The rows are grouped in 4 different ways at once. Each group adds its own fixed numbers to the row, and there is some noise. The rows also spread widely along 12 directions, which tell nothing about the answers.
Some rows, each with its group in each grouping after it:
[ -7  -3   1  -1   1   2   3  -2 -10   3   9  10   8   2  -1  -4  -8 -11
   0   1   3   5  10  -3   5  -6] => Y j_256 (0) j_774
[ -1  -2  -4  -9  -1  -7  -4  -2   5 -11   8 -13  -3  11  -3  11 -12  17
  13  -4  -2   3  -1  -3   7  -5] => G j_981 (2) j_284
[ -7  -4  -1  -4   3   5  -1  -7 -12  -4  -4  -8   0  12   3   2  -1  11
   2   1   5   3  -7   0  -2   2] => Y j_256 (0) j_47
[-17 -13  -3   1   1  -8   0  -7  -8   3   0  -4  -6  17  -9 -12 -10   2
  15   6  -2   6   4  10   1  -2] => B j_941 (2) j_47
[-6 -4  2  5  1  2 -6 -9 -2  0 -2 -6 -8  2 -2  3  1 10 -6  4  2 -3 -4 -1
  0  4] => G j_731 (1) j_284
[ 21   2  -3   1  -4  -5  -6 -13  11   2  27  18  -9  -2  -1  13   7   4
 -10  -1   3  -2  14  -8   5  -7] => B j_981 (1) j_904
[ 10   0  -5   1 -10  -7   2 -13   7  -3   8   8  -8   3 -12   6   6  -3
   4  14  -1  -2   1   2 -15  -3] => Y j_805 (3) j_774
[ -9 -11   2   3   4   7   1  -7 -13   7   1   5  -2  12  -8 -11  -5   0
   4   8   6   1   6   9   6   7] => Y j_805 (3) j_904
[ 11   1  -1   4 -11  -1 -13   8   1  10 -11  15   2   1   5  -3  22 -12
  -3   4   2  -6   0   2  -8   8] => Y j_255 (2) j_904
[-10   1   2  -3   0   2  -4   1   4  -5   8 -15 -11   1  -6  10 -20   8
   2  -7  -7   3  -4  10   5  -4] => B j_255 (1) j_284
[ -9   6  -4   4   2   2  -5   5   3  -2   4  11   2  -3 -10   6 -15 -15
  -4   0   7  -1   8   1   1  -9] => G j_941 (0) j_904
[  1   4   1   5   0   2  -6  -6  -5  -6   3  -1  -3   3   2  10   1   9
 -10  -7   3   3  -9   0   2  -5] => B j_731 (2) j_904
[-14   2 -11  -9  -4  -5 -14  26   0  -8 -13  -3  -6  16  -1   3 -11  -4
  11  -8  -4   9  -2  14   3 -28] => Y j_256 (2) j_284
[ -1  -4  -4  -9  -4  -5   3  -4   0  14   0   9   3  -9  -5   7   3  -7
  -3  -1  -5   1   7 -13 -13   3] => Y j_981 (2) j_774
[  9  11   4  -6  -7   5  -1  -4  17 -11  18   5 -12 -16 -14   1  10 -16
 -11  14  -7  -2   5  13 -17 -16] => G j_255 (3) j_284
[ -4   3   0  -9   3   3   9 -10   1 -10  16  -8   0  -2  -7  10 -13   3
   1  -2  -6   7  -3   1  -3  -9] => B j_981 (0) j_774
[  5  11  13  15 -15  -7   3  -2   6  -5  -1  -3  21 -10   4  -2   9 -10
   5  10   4  -1  -2  -4  -7   7] => Y j_805 (1) j_47
[ 1 -4  1  0 -3  1  2 -9 -9  8  8  6  2  5  1  4 -2  2  2 -2  1  2  3 -3
  2  8] => Y j_941 (0) j_904
[ -3  -1 -17  -4   1  -6  -9   4   4   4 -26  -5  -1   8  -2  14   0  18
   2   1   9 -11  -6  -9  -6  14] => Y j_731 (2) j_904
[ 3  1 -5 -2 -2 -4  1  0  4 -1  2 13  6  2 -5  0  3 -8  3 10  9  0 13 -3
 -6 -9] => Y j_981 (3) j_904
[  2  -6   2  -9 -10  -1   3   1 -11   5   6   4   6   8   9   8  -1  -8
  11 -13 -11  12  -5   0  -6  -6] => Y j_981 (0) j_904
[ -8  -7   8   6  -4  -5   3  -3 -10  14   3   4  11  -3   0 -11  -2  -5
   3   1  -2   2  10  -2   5   5] => Y j_256 (2) j_904
[  1  11  -8 -18   9   4   6  13   3 -14   0 -15  12  -5   5  -2   0  16
  -4   1   6  11   5   1  12 -31] => Y j_731 (3) j_904
[ 13   1  -5  16 -11  -6 -27   7  13   5   9  15 -11  11  -3   8  -8   3
  -6  -3   6 -17   8   3  23  12] => B j_731 (1) j_774
[ -1   3   0  -1   2  13  -4   7 -16   0  -9   7  17   7  10   4   5 -10
  -4  -9  12   3  -7  -4  -3  10] => B j_941 (0) j_904
[ -9  -4  -3   6  -2  -5 -11  15  -6   9 -23  -1   7   5   7 -16  12  -6
   0   3   6   0   0   0   2  -6] => G j_941 (1) j_47
[  5 -18  -6 -13   2   1  -2  -1  -9  18  13  20   1  14   2 -15   4  -6
   9   3  -5   0  24   4  13   5] => Y j_981 (0) j_904
[ -5   3   2   6   0   4  -7  -2  -7  -8   3  11   5   3  -2   6  -4 -10
  -6  -3  10   4   0  -4   0  -7] => G j_731 (2) j_904
[  1  -3  12   7 -10  -8   7 -16  -5   1  14   1  11  -3   2  -7   8  -1
   6   7  -2   5   7  -5  -2   3] => Y j_256 (2) j_284
[ 8  0 -3 -3 -1  0 -2  2 -7  5  7  7  5  3  5  0  6  1 -3 -6  5  5  5 -4
  4 -8] => B j_941 (3) j_904
[ -9   6  -4  -8   3   5   4  -7   0  -2  -4 -15 -17  -7  -7  18  -8  16
 -14  -3  -9   2 -16   7 -13 -13] => Y j_256 (0) j_904
[-15  -7   2  -3   8  10  -1  -3 -16   7  -1   9   4   1  -5  -6  -5 -12
  -5  -2   6   5   6  -2  -3   6] => G j_941 (2) j_904
[ -7   4   8  -3   4   0  11  -9  -8  -2   2 -21   1  -8   7   0   3  22
 -12  -3  -8  13 -11  -2   2 -25] => Y j_981 (0) j_284

New rows. What belongs after each?
[  6  -4   3   1   0   2   8 -21 -10   6  19  11   1   1  -1   5   3   4
  -5   2   9   6   7 -10  -1   3] => Y j_941 (3) j_904
[ 10   5 -10  -4  -6   1 -14  11   5   1  -1   7  -8   9   1   4   4   3
  -5   0  -1  -5  -1   7   8  -3] => Y j_941 (0) j_774
[-6 -3 -1  2 -1 -3 -3 -3  1  5  3  0  2  0 -4 -1 -4 -3  1  3  3 -4  9 -3
 -3  5] => B j_256 (1) j_47
[ -3   4   9  -1  -5  -3   7  -3   2   3  11  -8  10 -11   0  -3  -6   0
   0   2  -8   3   4  -1   2  -7] => Y j_981 (0) j_47
[ -3   7  -7  13   3  -6 -10   1  10  -1  -8   0  -2   1 -12   8 -13  11
  -6   8  19 -15   5  -7   8   6] => G j_941 (3) j_904
[  9  -2  -2   4  -6  -5 -11  -8  -3  -5  10   5  -2  15   2   5   2   9
   3  -1  11   0   2 -10  10   4] => G j_941 (2) j_47
[-25 -13 -10   4   4  -6  -8   3 -13   5 -11   1  -2  21  -8  13 -32   3
  15 -14   6   4  -2  -3   6   5] => B j_731 (2) j_904
[ -8  10  -1   0  -6  -1  -2  11   5 -16 -10 -14   6   2  -3   0  -8  -7
   8   4  -4   1 -14  13  -7  -8] => G j_941 (0) j_774
[ 17   1   2   2  -2   3  -3 -20   0  -6  16  10 -11   2   0   9  17   6
 -11   4   3   1  -3  -1  -7   0] => B j_255 (2) j_904
[10  6  0 -9 -4  4  1  3  5 -2  9  8  7 -6  2 -1 10 -7 -4  6 -2  0  8  4
 -2 -9] => Y j_981 (0) j_904
[ -3   6   7   1  -1   2   8  -8  -3   9  14   2  13 -16  -1  -4  -2  -4
 -11   4   2   2  12  -9   4   0] => Y j_941 (0) j_47
[  4   3  -6   3   4   6 -10  -1 -11  -6 -14  -2   0  10   9   8  18  17
 -14  -3  17   1 -14  -8  -3  -5] => B j_731 (3) j_284
[ 1 -3  0  7 -3 -1 -9 -3 -8  3  0 12  3  9  1  4  2 -7 -3 -4  7  0 -1 -7
 -1  5] => B j_981 (2) j_774
[  6   6  -3 -11  -1   7   4  -2   3   4   3   2  10 -14   1   9   8  -1
  -9   2  -1  -4   4  -6  -7   9] => Y j_731 (0) j_904
[  2   7  -3  -6  -6  -3  -6  14   5   1  -6   0  13  -3   1  -7   8 -10
   5   2   0  -1   4   4  -3   2] => B j_941 (2) j_47
[  1   8   6  10   1  -3  -4 -11   6   2  12   4   1  -9  -6   6  -4  12
 -16   5  10  -6  10 -10  13   1] => Y j_981 (2) j_284
[  4   7   4  10  -7  -2 -13   7  -5   8  -1   3   9   1   9  21 -13   9
  -8 -22   8  -2  -5 -15  15   8] => Y j_981 (2) j_904
[  0  -8   6   4  -8  -7   7 -12  -3  13  11  -2   5  -3  -5  -2  -9   0
   8   4  -4  -1   7  -7   0  11] => Y j_255 (3) j_774
[-5 -1 -6 -1 -1 -5 -2 -4 -4  0 -1  0 -4  7 -4  5 -5  7  0  1  3  5 -1 -3
  2 -6] => Y j_941 (2) j_774
[ 11  -2  -2 -10  -1   7 -10   1  -1  17  13  12  -7  -6   0   9   5   0
 -17 -13  -8  -3   5  -5   4   7] => B j_981 (2) j_774
[ -5   3   0  12  -3   1  -9   7  -5   0 -10   6  16  10   0   8 -12  -4
   6  -2  21  -8   3  -9   5  15] => Y j_256 (3) j_904
[ 10  13  -7   5 -10 -12 -11   9  16  -9  -2   0   1   0   1  13   3   3
  -1   1   2  -8  -1  -1  -3 -11] => B j_256 (0) j_284
[ 15   5   4  -6   6  12  -8   1  -8  11  20   9  -5 -10  13   0  17  11
 -34 -14  -3   5   5  -5  19 -19] => B j_981 (0) j_284
[-14  -3  -2   9   4   1  -4  -4  -7   1  -2   4  -5   7  -6   0 -13   1
  -4   4  10   2   3   0   8  -2] => Y j_941 (1) j_774
[ -3   7  -7   7  -3  -6 -10   4  15   4 -14  10  -6  -8 -14   7   0  -8
  -7  13   6 -14   5   2 -12   7] => Y j_255 (2) j_904
[-14  -6  -6  -9   3   9   1   3  -5   3  -2   3   9  10 -11  14 -26 -14
  16  -8   1  -4   2   1  -7  26] => B j_805 (0) j_904
[  3   2  -5  -4   3   3  -7   2  -3  -2   4   9   2   2   1   8   1   0
 -10  -7   6   2   2  -8   4  -6] => B j_981 (2) j_774
[ -1  11  12   7  -7   6  -3   1  -2 -14   9  -9   6   0   2  -5  -2  -5
  -3   2  -1   6 -10  12   5 -11] => G j_941 (0) j_47
[-18   1   8   4  -4  10   1  -2  -9  -8   5  -6   4   4 -10  11 -27 -14
   5  -9  -1   7 -12   9  -8   4] => B j_731 (3) j_774
[-15 -21   5  10  -2  -1   1 -20 -29  11  -2   4  -3  18  -2   5  -9  -2
   7 -11   0  10 -13 -11  -8  14] => G j_805 (2) j_774
[ -5  -1 -10 -19  12   4   5   4   5  -4   6  -2   4  -4 -10  -1  -9   2
   1   5   5   1  17  -3   2 -14] => G j_981 (3) j_904
[  3  -5   3   4  -4   0  -4   5 -14  21  -3   7  -1   0   7  -6   9   2
 -11  -7  -3   7   0   0   7 -11] => Y j_805 (3) j_904
[  1   3  -5   8  -9 -23  -5   2  10   8  -4   6  -2  -7  -3  -4  11  -4
  -2   8  -3  -1   8  -4  -9 -21] => B j_256 (2) j_47
[  3   9   4   9 -13  -4 -11  17   3  -3   3   1  11   0   2   6 -12 -12
   3  -9   3  -2  -2  -1   7  -8] => G j_256 (3) j_774
[ -5  -2   9  18  -3  -8  -7 -10  -4   8   4   6  -2  -2  -3   0  -2   3
 -10   0   4  -2   3 -10   6  -3] => G j_981 (2) j_284
[  3   2   4  15 -10 -16  -3   1   3   2  -5  -5   7   3   1  -5   3   2
   5   5   0  -1  -4  -1   0  -9] => B j_981 (3) j_774
[ -4   0  -3 -10  -9   1   8  -8   0  -1  -9  -8   2  -4  -5   8   7  -7
   6   8 -10  -1 -13   2 -33  10] => Y j_256 (0) j_774
[ -7  -2   3   4   3  13  -5  -5 -10   2  -7  16  10   1  -4  -9  11 -15
  -7  12  14  -6   6   1  -6  20] => Y j_731 (2) j_904
[ -5   6   3  -6  -4   4  -3   3  12   0   9   1  -6 -12 -14  -4  -4  -7
  -5  10  -9  -6   9  15   0   2] => Y j_731 (2) j_284
[  0  -8  -3  -5   1   1  -2  -7  -8 -10  15   0   2  14   3   5 -10   4
   8  -6   3  11   3  -6  11  -7] => G j_731 (1) j_774
[-14   8   2  14   2   0  -8   8  -2 -10  -8  -2  14   5  -5  -2 -17  -1
  -1   4  17  -4   2  -1  14   2] => Y j_256 (2) j_774
[ -4   1   6  11  -4   5   5 -20  -4 -17  -7  -5  -1  11  -7 -12  16  -8
   8  26   2  -1 -15  21 -25  10] => B j_941 (0) j_904
[ -2  -1  13  23 -11 -13   1 -20  -1   4  11   8   1  -4  -6  -4   0  -7
   1   9   1   1   3  -3  -4   3] => G j_941 (2) j_904
[ -4   2   9 -10   0   9   8  -9  -9  -5   8  -9  10  -9   2  -2   8  -4
  -3  -1  -4   9  -6   0 -14   1] => B j_256 (2) j_47
[ -1  -8  -1   2  -8  -8   3 -15  -1  13  13  16  -7  -3 -11   7  -4 -15
   3   2  -8   0   7  -3 -15   4] => G j_941 (0) j_904
[  2  10   2  -4  -1   8  -7  14   9 -14   4  -2  15  -4   0   1  -6 -10
   3   1   7  -5   7   4   6   4] => G j_256 (1) j_904
[  2   0   5  -6   0   0   9 -11   4  -5  21  -5   3 -11  -5  -3  -3  -4
   1   6  -6   6   9  -3  -1  -7] => G j_255 (1) j_774
[-15   1   8   8   6  -3  10  -7  -5   0  -2  -9  14  -6  -3 -10  -8   1
   1   7   2   2   2   1   1  -6] => B j_981 (0) j_904
[-10 -10  -4  -8   7   2   3  -4  -8  -1   9   2  10  12  -4  -6 -11  -2
  13   4   6  -1  16  -2   6   9] => B j_256 (0) j_284
[ -1   2  -3 -11   0   5  -5  24  -8   2 -16  -7  19   5  15  -4   5  -3
   4 -13  -2   5  -7   3   4  -5] => B j_981 (0) j_904
[  7   0  -1  -4  -7  -2   2   0   4  -9   7   4  12   7   0  -4   4 -14
  14   7  -3   1   2   5  -7   0] => B j_981 (0) j_774
[ -7   4  -5  -4  -1  -4  -4   5   6   2 -17  -3   0  -8  -7  13  -1  -4
  -3  -2  -1  -3  -7  -6 -19  -2] => G j_981 (2) j_904
[  3   7  -3  -3  -6  -3  -5   5  13  -6   4   0   3   0 -10   5  -7  -2
   5   8   5  -6   8   2  -1  -3] => Y j_981 (3) j_47
[ 22  15  -8   2  -7  -8  -5   3  15  -6  -3  11  14  -4   8  13  17   3
  -6   7  14  -9   5 -15  -4  -4] => Y j_981 (0) j_904
[-10  -4  -3   4  -3  -6 -11   2  -1   8  -4   5 -15   4  -8   4  -6  -7
  -4  -4  -3   1  -2   5  -5  -8] => B j_255 (2) j_47
[ -4   5  -3  -4  -7  -5   0   5   6   0  -5  -9   2  -4  -3   7  -4   0
   3   3  -4  -3  -3   1 -10  -3] => Y j_256 (0) j_47
[ -5   0   2  -3   3  -2   6  -2   4  -2   3  -2   8  -7  -9 -11  -1  -7
   4  14   3   0  12   2  -5  -9] => G j_981 (3) j_904
[-10  -4   1   4  -1  -1   0  -1  -8  16   0   6  -8  -7  -5  -2  -4  -1
 -12  -3  -5   5   3   4   0 -15] => Y j_731 (3) j_904
[ 3  2 -2 -4 -9 -3  0 -5  7 -6  9 -1 -6  3 -4 13 -8 -1 10  0 -4  4 -2  7
 -6  0] => Y j_941 (1) j_904
[  2   3   0  12  -2  -4  -8 -10   1  -5   9   2  -9   8  -1   0  -1  13
  -7   8  12   1   4   1  14  -9] => Y j_941 (1) j_47
[  1   6   8  -2  -9  -3  13  -6   0   3   8  -5  16 -13   2  -1   3  -7
   5   3  -8   5   1   0  -9   2] => Y j_941 (0) j_904
[ -8  -4   4  -9   5  18  -4  17 -20  19  -2   2  14  -1   6  -3  -7  -2
  -8 -16   4   2   7  -5  17  14] => Y j_805 (3) j_284
[ -4  -1  14  11   0   2   7 -11  -8  15   0  -6  13 -19   4 -18  15   1
 -16   8  -4  -1   1  -3   0   9] => B j_731 (1) j_774
[  8  -3   1  -5   1   5  -3 -11  -6  -1  15   9  -2   6   0   0   5   5
  -6   2   3   4   6  -4   8  -1] => Y j_981 (2) j_774
[ -1  -1   3   4   3   9 -10   3  -5  -4  -2   3   2   5   3  -2   1  -4
  -5   0  10  -1   1   2   7   4] => G j_255 (1) j_904
[  5   5  19  -6   2  18   9 -11 -13  -5  29   1  24 -12   8  -6   2  -6
  -7  -6   4  11   7  -7  11  10] => G j_941 (2) j_904
[ -4   3  -9  -6   1   0   1   7   6  -5   5  14   6   2 -10   1 -10 -15
   5   7   5   0  16   5   2  -9] => Y j_805 (0) j_904
[  2   2   2   8  -9  -7  -6   5   7 -10  -5  -1   5   8  -2 -10   4  -8
   9  12  -2  -4  -4   9  -1  -5] => G j_981 (0) j_774
[ -5  -5  -2   6  -9 -14   3 -12   3 -19   8   2   0  21  -9  -1  -8  -1
  26  14   4   8   4   7  -2  -9] => Y j_805 (2) j_284
[ -1   3   6  20   0  -5  -1 -12  -8  -2   3   1   7   3   5  -3   1  11
  -8   6  15   2   1 -10  15  -2] => Y j_941 (1) j_774
[-10   2   4  13   4   5  -7  -5 -10   1 -12  11   8  -2  -1  -8  13  -2
 -16  12  18  -4   3  -6   1   4] => Y j_731 (2) j_284
[  0   3   9 -14   2   8  10  -3   4   4  21  -8   2 -19  -8  -5  -5  -2
  -7   1 -13   5  10   7   1 -10] => G j_981 (3) j_904
[-22  -2   4  14  -2   9 -18  11  -4   7 -22   3  -9   2 -11  -2 -10 -20
  -6   2   5  -9  -8  11  -9  13] => G j_255 (1) j_47
[ -8   1   0 -19   1   6   9  10   4  -1   1 -10  10  -8  -5 -13  -4  -7
  10   9 -13   0   9  17  -4  -1] => Y j_256 (0) j_904
[ 15   6   4   5 -10   6 -14   1   0 -10   8   9   4   6   5   0  15  -6
  -6   1   3  -3  -5   6   4   6] => B j_731 (2) j_774
[ -9   3   0  -2   5   4   0  -4  -1   3   7  -2   4  -5  -5   5 -13   4
  -5   0  10  -1  11  -8   9   6] => Y j_941 (1) j_47
[ -9  -8   5   4   4  -7   6 -11  -8  17  10   0   4  -4   1  -1 -12   9
  -2  -4   0   6  13 -11  13  -5] => Y j_981 (1) j_904
[-11  -1   1  17  -2  -4  -8   1  -8   2  -6   1   3  12  -3  12 -23   7
   3  -7  15  -2  -2  -6  10   3] => Y j_256 (3) j_904
[-11   6  -6 -10  12  15   0   5  -1  -2 -20  -3  12 -13  -9   7   3  -5
 -12   5  12  -7  -1  -9 -16  16] => G j_805 (2) j_904
[ -2   1 -11  -3   2  -6  -2   8 -10   3 -10   5  15   8   9  14  -4   5
   0 -12  14   8   1 -24   5 -12] => Y j_805 (0) j_47
[  6   7   2   1  -1   7  -9   4  -2  -6   9   5   2   2   2  -3   5  -1
 -10  -2   4   2   0   5  11  -2] => B j_941 (2) j_774
[-12   6  -3   2   1  -8   0  15   4   4  -7  -4  13  -5  -2  -7 -12  -7
   5   0   0  -1   7   5   6  -8] => B j_941 (0) j_904
[-12  -1  -1  11   1  -4  -5   2 -11  11 -12   5   7   2   0  -2  -5   3
  -8  -1  12  -1   2 -11   8   3] => Y j_941 (2) j_774
[  4   6   5   9 -19  -8  -9   0   8 -16  -3 -11  -5   8  -1  11  -1   1
  11  -2 -10   2 -21  13  -9  -5] => G j_731 (2) j_904
[ 18  -2  -3   1 -15  -7 -10  -2   4   0  15   8   2  14   8  26  -9   4
  13 -16   5   0   1 -13   7  13] => Y j_255 (1) j_904
[ -4   9  12   9 -13  -7   7   3   2  -9   1 -13  16 -10   1   0  -5  -8
   7  -1  -6   9 -10   4  -8 -16] => G j_731 (3) j_904
[  1   3  -4   2   1   0  -2  -7   2   2  -6  -3   1  -6  -1  14   3   7
  -7   0   9  -5  -3 -14 -10  12] => G j_941 (1) j_904
[  0   2   3   5 -16 -11   2   1   0   8  -4 -10   4  -1   4   4  -2   1
   7  -3 -13   2 -12   2  -6   0] => Y j_941 (0) j_774
